The rows come from 6 hidden closed curves, with some noise, and rows from the same curve form a group. Each curve winds through 6 dimensions. The rows are also pushed far along 5 directions, which tell nothing about the answers.
In the rows, 128 means zero.
Some rows, each with its group after it:
[ 47 118 141 147  98 141 161 109 157 147 109  98  96  89 100 176 109 139
  91] -> J_203
[127  89 162 108 112  82 129  92 131  85 116 137 134 194 107 102 145 144
 191] -> J_452
[125 112 160 101 107  78 140 120  90  79  97 147 123 205 146  94 146  95
 110] -> J_610
[138 169 172  84 121  90 129 141 126 131 178 190 141 141 160 130 128 121
 124] -> J_793
[118 128 161 129 137 110 125 109 140 138 155 101 119 115 111 123 155 143
 209] -> J_203
[ 95 153 217  83  95  94 143 107 130 131 134 146 123 141 139 118 150 110
 105] -> J_459
[ 64 140 216  96 105 112 160  97 169 144 131 114  93 117 140 142 147 120
 119] -> J_452
[172 129  85 147 157 141 119 149 135 130 148 114 156  91 153 143 138 150
 186] -> J_459
[ 65 154 162 115  90 156 144  91 141 117 106 118  98  91 131 133 131 120
  96] -> J_203
[ 99 173 151 109 137 170 121 116 164 200 173 116  92  76 135 120 123 128
 101] -> J_793
[152 166  82 120 143 147 122 163 106 115 134 181 128 123 147 136  93 103
  64] -> J_452
[152 153 160 111 133 119 127 121 143 110 134 105 172  66 178 136 171 128
 157] -> J_555
[144 138 120 121 111 116 145 164  91 128 105 161 142 149 147 122 123 111
  75] -> J_452
[142 125 160  83 120  88 149 145 103 113  90 164 122 198 154  83 137  95
  82] -> J_459
[ 84 114 135 139 156 172 148 107 165 135 103  78 101  74 107 145 121 139
 141] -> J_459
[158 183 102 135 122 160 123 165 122 153 145 153 139  68 159 141 125 128
 117] -> J_203
[111 168 213  94 142 131 145 129 128 138 166 147 119 108 180 134 150 109
 131] -> J_459
[117  67 137 126 132  62 124  83  99  45  86  81 154 156  88  99 154 136
 187] -> J_610
[184 102 115 128 137  64  95 130  93  83 139 136 165 196 131 107 146 111
 145] -> J_555
[113 162 111 115 116 157 139 136 119 110 126 170 107 122 161 133 106 118
  93] -> J_459
[164 136 121 156 109 121  98 149 125 182 189 149 136 170 135 138 140 132
 150] -> J_203
[102 107 168 100 128 103 164 127 112 103  62 133 106 158 111 101 125 106
  96] -> J_555
[149 125  97 135 146 126 129 159  90  91 115 158 135 137 141 131 103 114
  97] -> J_555
[ 89 129 233  99  97 108 172 127 131 144 100 148  98 174 148 125 152 100
 103] -> J_793
[137  93 118 145 120  88 146 147 113 115 110 125 142 168 127 145 137 131
 147] -> J_555
[164 147 107 134 145 177 105 131 146 155 139 112 144  81 147 121 136 134
 135] -> J_610
[140 119 149  97 125  85 150 143 136 135  96 141 117 185 126 107 142 109
 119] -> J_555
[132  94 151 126 104  49 126 117  95  92 130 135 131 227 118 115 154 111
 151] -> J_555
[ 81 154 224  88 110 130 160 110 154 154 106 119  84 123 152 115 153  94
  87] -> J_610
[154 138  90 156 135 149 121 177 135 199 153 150 102 156 130 149 104 115
  79] -> J_793
[147 129  76 129 105 129 124 146 126 120 114 181 125 173 121 129  90 129
  79] -> J_452
[108  94 169 113 110  78 146 103 121 120  92  90 113 182 107  87 169 122
 168] -> J_610
[126 108 160 100 115  74 164 157 123 136  96 175 115 212 115 124 117 107
  82] -> J_459
[116 154 100 135 112 158 154 149 119 104  89 144 121  82 144 147 114 127
 109] -> J_203
[120 142 120 111 122 119 150 145 120  96 125 174 137 122 151 154 102 127
  97] -> J_793
[134 120 138 129  98  84  94  97 110 136 167 119 139 182 107  95 153 133
 160] -> J_459
[105 104 102 180 142 164  87  91 123 151 154  51 118  87  77 117 131 150
 166] -> J_555
[ 65 116 124 136 140 180 169 107 159 111  58  76  87  62 111 143 116 129
 114] -> J_555
[ 71 138 141 121 118 146 153 123 158 177 102 115  59 136  98 132 113 105
  64] -> J_452
[183 148 123 119 136  99 106 156  87 104 163 167 171 142 170 120 137 117
 132] -> J_555
[108 161 139 128 127 135 110 113 143 141 184 135 115  96 130 153 118 129
 131] -> J_203
[ 93  93 139 149  94 133 142  98 132 121 101 100 115 159 107 132 147 146
 172] -> J_610
[118  84  94 172 124 111 125 121 113 117 121  85 124 158 111 141 141 137
 164] -> J_555
[161 165 115 130 133 154 113 153 132 154 152 142 157  76 161 144 122 128
  91] -> J_793
[176 140 128 110 182 139 124 138 126  99 122 124 174  74 140 114 142 137
 176] -> J_452
[125  79  77 164 116 132 128 120 132 106  83 103 152 126  83 150 107 153
 116] -> J_610
[104 166 126 151  92 153 115 134 135 196 180 128 107 100 139 157 125 126
  91] -> J_203
[178 171 141  98 135 112 114 157 115 146 171 154 175  94 191 118 147 123
 112] -> J_793
[181  92  99 128 155  88 152 167 111  59  59 132 174 143 157 141 130 112
 108] -> J_555
[110  88  85 169 113 113 122 134 125 151 130 107 127 150  84 156 104 144
 104] -> J_203
[109 127 180 106 126 103 157 111 153 121 125  93 155  72 141 142 165 156
 190] -> J_793
[124 145 158 105 102 131 159 154 118 130  99 166 115 155 187 136 130  94
  55] -> J_203
[ 99 120  89 143 112 126 130 122 106 102 102 125  96 156 118 127 106 104
  69] -> J_610
[171 165  48 140 138 117 115 184 134 157 154 172 107 150 143 155  94  99
  61] -> J_459
[109  96  37 162 145 157 152 158 120  87  85 136 106 132 136 178  68 121
  51] -> J_203
[141  96 136 122 114  74 149 129  99  57  88 126 178 136 134 128 151 147
 182] -> J_610
[112 139  62 154 112 159 139 169 101 151 116 162  77 173 149 144  82  94
  15] -> J_793
[122 118 135 147 125 153  96  85 166 182 144  62 123 102  81 107 153 151
 175] -> J_610
[171 136 132 114 128  97 118 149 135 178 147 146 118 184 119  95 143 116
 141] -> J_610
[ 80  87  92 156  96 151 152 103 135  86  53 113 104 144  79 145 103 140
 117] -> J_203
[103  76  68 168 130 158 138 134 119 137  77  93 113 142  91 136  95 134
  74] -> J_459
[144 122 103 126 159 138 119 122 134  92 128 128 137 115 132 127 120 133
 151] -> J_452
[131  97  91 154 126  88  87 104 108 124 149  94 124 171  74 107 127 128
 144] -> J_610
[165 162  98 136 117 163 121 151 141 151 138 138 165  61 154 147 131 152
 137] -> J_610
[137 148 153 116 134 117 106 130 109 164 166 136 107 158 126  88 139 110
 125] -> J_555
[ 92 107  87 152 118 118 167 158 118 111  90 148  91 167 125 176  89 108
  58] -> J_459
[142 150 148 136 138 120 111 137 144 175 202 130 126 120 138 148 142 136
 174] -> J_203
[153 133  66 174 114 144 106 161 118 182 152 137 108 159 112 137 116 130
 126] -> J_203
[ 90 127 117 121 111 147 152 122 121 111  87 132  88 147 138 117 118 116
  95] -> J_459
[138 166 126 129 146 153 105 140 159 211 177 120 101 105 119 127 124 118
 103] -> J_452
[136 129 159 118 145 118 147 140 133 131 122 115 147 102 155 137 151 131
 148] -> J_452
[174 133 103 104 128 125 140 154 117  66  93 190 170 131 167 132 108 131
 107] -> J_452
[122  76 114 134 147 123 154 127 134  82  77 123 154 125 102 147 108 155
 149] -> J_793
[152 139  48 152 139 160 120 163 118 128 125 154 142  94 122 152  84 135
  81] -> J_555
[165 123 152 130 139 128 131 160 114 137 132 151 151 152 159 133 139 118
 123] -> J_793
[ 62  81 149 138 121  95 166 102 137 111  79  80  78 172  97 138 139 111
 128] -> J_459
[120 180 196  85 103 118 149 137 139 132 158 188 123 124 180 140 141 119
 130] -> J_452
[120 122 194  81 132  72 152 107 139  85  95 126 132 137 121 102 157 122
 172] -> J_610
[141 136 156  94 138  90 142 136 116  82 133 182 131 169 150 127 127 114
 145] -> J_459
[163 158  80 122 153 123  97 148 138 175 197 141 138 108 132 125 109 142
 126] -> J_793
[143 102 126 149 131 126  99 104 130 130 143  87 172 104 103 124 145 155
 169] -> J_793
[153 153 155  78 140  90 146 163  98 107 110 179 129 169 178 104 129  79
  54] -> J_452
[159 167 109 112 126 106 117 162 142 168 160 168 127 139 137 136 115 114
  86] -> J_793
[138 122 147 114 143 119 159 139 102  65  99 138 156 117 164 129 149 131
 178] -> J_452

New rows. What belongs after each?
[170 125  94 132 141 133 111 139 137 137 117 120 151 112 116 114 125 135
 124] -> J_610
[156 142  66 158 146 144 105 161 121 175 150 112 133  89 120 133 111 132
 102] -> J_203
[145 136 122 115 122 108 143 168 121 162  99 153 104 176 138 114 117  90
  39] -> J_610
[120 168 193  90 125 109 125 120 142 161 172 143 103 141 163 112 150 100
 115] -> J_452
[116 102 130 138 161 171 139 107 134  76  96 105 138  88 131 138 123 143
 164] -> J_793
[148 126 100 124 142 127 144 147 143 129  91 123 128 115 121 126 123 130
 130] -> J_610
[ 82 137 198 105 158 158 160 108 154 116 119 107 118  59 145 148 136 126
 142] -> J_459
[192 106  47 168 134 136  94 140 121 116 137 117 194 106 109 138 125 172
 184] -> J_610
[102 149 166 109 106 113 144 132 126 159 125 133  78 164 148 111 144  91
  90] -> J_610
[116 170 216  72 127  94 140 107 157 134 143 133 115 104 137 110 162 114
 156] -> J_610
[166  95 119 106 140  80 141 139 105  54  66 147 167 159 124 110 124 119
 119] -> J_610
[108 165 110 152 142 186 127 134 138 156 153 112 113  54 139 157 126 135
 143] -> J_452
[199 120  57 162 145 121  81 146 105 118 156 109 202  90 130 131 131 154
 159] -> J_610
[144 142 163 108 132 110 100 101 134 111 173 143 141 142 130 115 143 128
 167] -> J_203
[145 164 109 126 157 159 136 159 113 123 130 141 141  70 153 140 123 117
 117] -> J_452
[ 77 139 202  98  71 103 156 100 113 110 110 145 113 157 138 115 153 121
 129] -> J_452
[ 77 171 179 117  81 133 149 130 156 187 164 154  84 126 153 161 125 115
  80] -> J_452
[139 123 110 128 139  98 110 128 127 127 144 141 105 178  99 118 112 110
 113] -> J_610
[146 108 123 110 135  73 121 120 123  87 128 150 142 183 104 117 125 129
 157] -> J_793
[141  92 124 151 118  95  98 112 112 111 148 126 153 177  97 132 128 134
 142] -> J_610
[186  98  51 143 144  86 101 153 102 112 135 124 182 152 121 119 122 145
 133] -> J_793
[172 107 132 103 133  98 161 161 106  48  57 165 194 124 165 138 126 127
 108] -> J_610
[124 108 151 141 130 117 101 103 143 170 174  82 137 129 114 126 147 141
 150] -> J_203
[ 80 147 219 101  95 135 141 102 147 194 152 129  96 141 120 106 150 134
 140] -> J_459
[189 135  84 133 146 100  86 158 104 142 177 159 162 160 143 126 112 112
  77] -> J_452
[ 96 139 140 158 105 172  71  79 153 231 223  94 103 122  63 113 128 163
 163] -> J_459
[168 154 160 107 152 118 125 147 146 154 152 124 170  67 144 126 151 142
 166] -> J_203
[158 161 167 110 131  99 121 134 139 156 168 112 156  80 153 116 176 143
 201] -> J_610
[182 150  60 144 125 158 105 167 114 163 135 139 141 121 156 119 120 122
  84] -> J_610
[107  76  96 157 131 130 135 110 130 131  97  77 122 138  78 116 132 158
 179] -> J_555
[153 151 120 147 145 135  97 137 140 163 209 123 151  88 152 159 137 144
 160] -> J_452
[150 141  96 165 150 184  82 129 135 204 202  92 134  82 131 126 133 150
 152] -> J_459
[132 169 126 126 124 122  82 105 140 171 198 121 103 126 107 105 141 124
 155] -> J_610
[104 143 181 126  95 122 116 109 130 151 165 142 114 152 131 140 136 113
 102] -> J_610
[115 140 137 113 114 100 122 124 133 142 169 159 120 156 110 136 113 134
 124] -> J_793
[165 119 164 121 109  97 129 150 107 135 132 151 161 177 164 121 154 117
 121] -> J_610
[ 56 123 107 147  96 158 144  96 147 145 105  76 101  79 105 148 116 143
  89] -> J_793
[166 137  56 163 131 125  99 162 116 175 171 127 119 156 139 133 122 119
 109] -> J_459
[181  90  82 151 162 127 108 149  98 100 123 120 193 121 130 131 120 146
 134] -> J_459
[109 143 203  92 104 132 146  88 135  97 111 129 142 101 144 102 170 146
 199] -> J_452
[148 124  99 143 129 157 132 140 128 118 100 129 133 122 138 130 127 130
 131] -> J_203
[168 138 109 126 129 120 111 165 101 164 155 157 146 157 156 114 119 115
  72] -> J_793
[173 164 104 104 166 135 138 174 126 101 122 184 155  94 162 146 100 113
  86] -> J_452
[147 100  95 155 101  83 115 136 110 143 131 120 145 174  92 128 133 144
 148] -> J_610
[131 123 167 112 113  94 132 108 116  90 112 106 173  95 139 117 163 140
 165] -> J_610
[119  57 161 131 138  79 136  87 121  49  93 102 148 182  93 121 150 142
 215] -> J_610
[ 54 141 180 126  82 142 139  99 135 156 148 137  82 143 111 143 119 122
  94] -> J_793
[132 106 139 125 109 115 144 129 118 113  83 131 125 174 129 109 142 119
 126] -> J_203
[118  96 199 109 138 112 137  92 115  71 109 121 139 159 132 105 156 128
 185] -> J_793
[199 168 136  88 156  70  93 155 121 154 215 178 144 173 160  95 144 115
 159] -> J_793
[169 152  92 143 108 104  84 151 114 188 184 143 137 150 117 120 123 121
  97] -> J_610
[127 132 115 114 121 101 142 139  97  71 110 159 123 163 164 130 123 102
 102] -> J_459
[ 98 150 179 101 118 141 151 139 150 174 130 168  90 145 126 133 106 113
  70] -> J_793
[ 95 150 177 121 131 163 152 121 156 153 141 114 119  65 156 148 144 145
 164] -> J_459
[194 143 146 100 134 104 116 153 143 149 157 176 160 157 150 112 138 135
 153] -> J_452
[208  94  51 142 155  90  75 149 111 119 151 149 169 196  96 111  99 128
 103] -> J_452
[ 85 123 146 149 160 178 122  97 165 162 154  76 107  64 100 152 124 144
 154] -> J_459
[ 67  75 123 164 100 132 159 104 136 127  71  70  96 144  92 143 133 140
 139] -> J_610
[142  97 144 114 145  60 147 143 110 101 108 129 122 199 137 120 147  99
 133] -> J_459
[ 59 136 128 155 107 155 151 120 140 134 109 108  77  95 116 173 106 115
  76] -> J_555
[196 171  78 124 156 119  87 156 117 135 179 147 155 102 148 110 128 125
 148] -> J_610
[139 100  80 142 119 113 122 139 122 125 120 144 110 200 122 125 102 122
  94] -> J_452
[125 162 209  95 115  90 138 130 142 147 159 149 136 115 149 138 155 119
 140] -> J_610
[110 163 120 146 118 133  80 101 136 181 198 100  97 109 105 121 130 119
 120] -> J_610
[156 122 101 140 161 162 145 157 131  93  99 141 148  96 171 160 113 125
 113] -> J_610
[122 100 101 139 126 126 160 134 112  44  63 132 148 125 145 159 122 128
 125] -> J_793
[128 136 146 101 115 124 169 138 117  46  75 174 158 110 172 152 125 125
 117] -> J_610
[200 141 155 107 172  87 123 162 137 131 163 137 173 119 169 126 162 128
 191] -> J_459
[ 64  93 106 167  97 134 136 117 124 162 105 102  77 159  54 137  97 132
  88] -> J_555
[148 117 121 162 134 124  94 127 123 156 180 109 137 142 125 139 142 134
 163] -> J_610
[156 193 184  81 125 148 156 163 133 140 116 167 142  81 217 123 151 100
  87] -> J_203
[119 119 109 108 145 132 162 135 124  58  71 153 115 137 146 135 103 112
  96] -> J_452
[ 88 123 110 129 108 102 137 120 114 107  97 123  90 156 106 124 111 101
  70] -> J_610
[103 175 121 123  81 138 116 120 147 194 150 132  88 125 106 116 126 119
  86] -> J_610
[125  80  65 175 137  98  78 115 117 154 176 121  93 234  43 127  93 121
 120] -> J_459
[197 120  80 143 129  93  77 156  80 135 183 166 167 200 132 108 121 126
 122] -> J_459
[103 116 133 138 100 135 106 110 123 182 160 139 101 192  78 108 111 138
 115] -> J_459
[148 183 169  87 144 162 151 163 140 150 117 155 130  73 204 126 137  99
  67] -> J_793
[102 124 179 117 122 111 116  99 135 170 170 113  88 180 111  96 150 120
 156] -> J_793
[178 180 153 110 123 118  88 149 123 177 210 165 158 126 178 125 141 113
  94] -> J_203
[160 153 147 135 148 146  83 123 123 169 212 113 144 107 161 112 158 131
 172] -> J_793
[139 198 130 119 105 148 130 167 124 159 173 193 107 127 191 151 120 102
  78] -> J_610
[122 131 183  81 118  93 177 153 122 119  65 152 109 169 160 108 139  84
  58] -> J_610
[142 106  74 166  91  95 110 151 114 182 143 130 121 198  84 130 118 134
 107] -> J_610
[186 126 127 116 111  62 100 151 104 165 161 150 145 218 132  85 154 117
 132] -> J_459
[186 109 101 120 157 108 116 137 121  84  99 123 185 108 128 114 133 139
 150] -> J_610
[ 83  77 117 158 111 155 133  96 139 154 101  78 111 140  71 119 122 165
 161] -> J_459
[ 85 103 118 153  76 109 127 118 109 175 115 115  91 202  63 114 120 123
  89] -> J_452
[ 72 113 128 159 111 182 100  62 149 156 155  72 119  84  69 125 124 173
 174] -> J_459
[ 81 132 123 143 137 167 157 130 160 140 122 122  97  82 119 178 102 136
 113] -> J_459
[153 141  80 138 117 140 123 152 122 110 128 169 145 126 137 153 104 132
 105] -> J_610
[169 100  39 179 146 126  82 162 102 182 165 137 122 185  64 116  85 137
 113] -> J_555
[148 138  89 132 116  96 134 169 126 160 145 149 131 147 140 150 118 124
  95] -> J_793
[141 159 108 129 120 126 133 151 136 136 133 135 129 105 161 149 135 114
 102] -> J_793
[ 55 112 194 114 117 156 170  91 145 118  75  78 119  70 129 135 145 136
 118] -> J_459
[118 123 154  98 144  93 150 120 121  79 104 128 145 106 127 123 131 128
 141] -> J_203
[114  67  86 177 128 129 131 122 114  96  97  90 131 152 107 152 122 141
 144] -> J_610
[151 183 194 102 137 110 126 161 117 160 174 157 122 117 193 128 154  86
  98] -> J_555
[102 138 179 129 109  88 126 115 152 177 174 122  86 171 107 140 150 115
 153] -> J_555
[ 70 144 106 135  85 150 135 120 127 154 134 162  57 180 103 134  91 113
  69] -> J_459
[144 127  74 156 118 125 119 143 108 105 138 140 146 126 132 152 115 139
 137] -> J_610
[124 143  80 151 148 161 136 156 132 136 127 129 134  68 123 171  98 128
  90] -> J_452
[139 124 164 145 144 166 123 118 136 133 143  97 168  63 155 148 156 149
 177] -> J_793
[138 118 133 102 145  77 143 138 109  75 106 151 143 147 125 119 120 121
 132] -> J_203
[170 103 130 124 130 108 142 141 128 104  99 125 176 131 138 122 156 152
 196] -> J_610
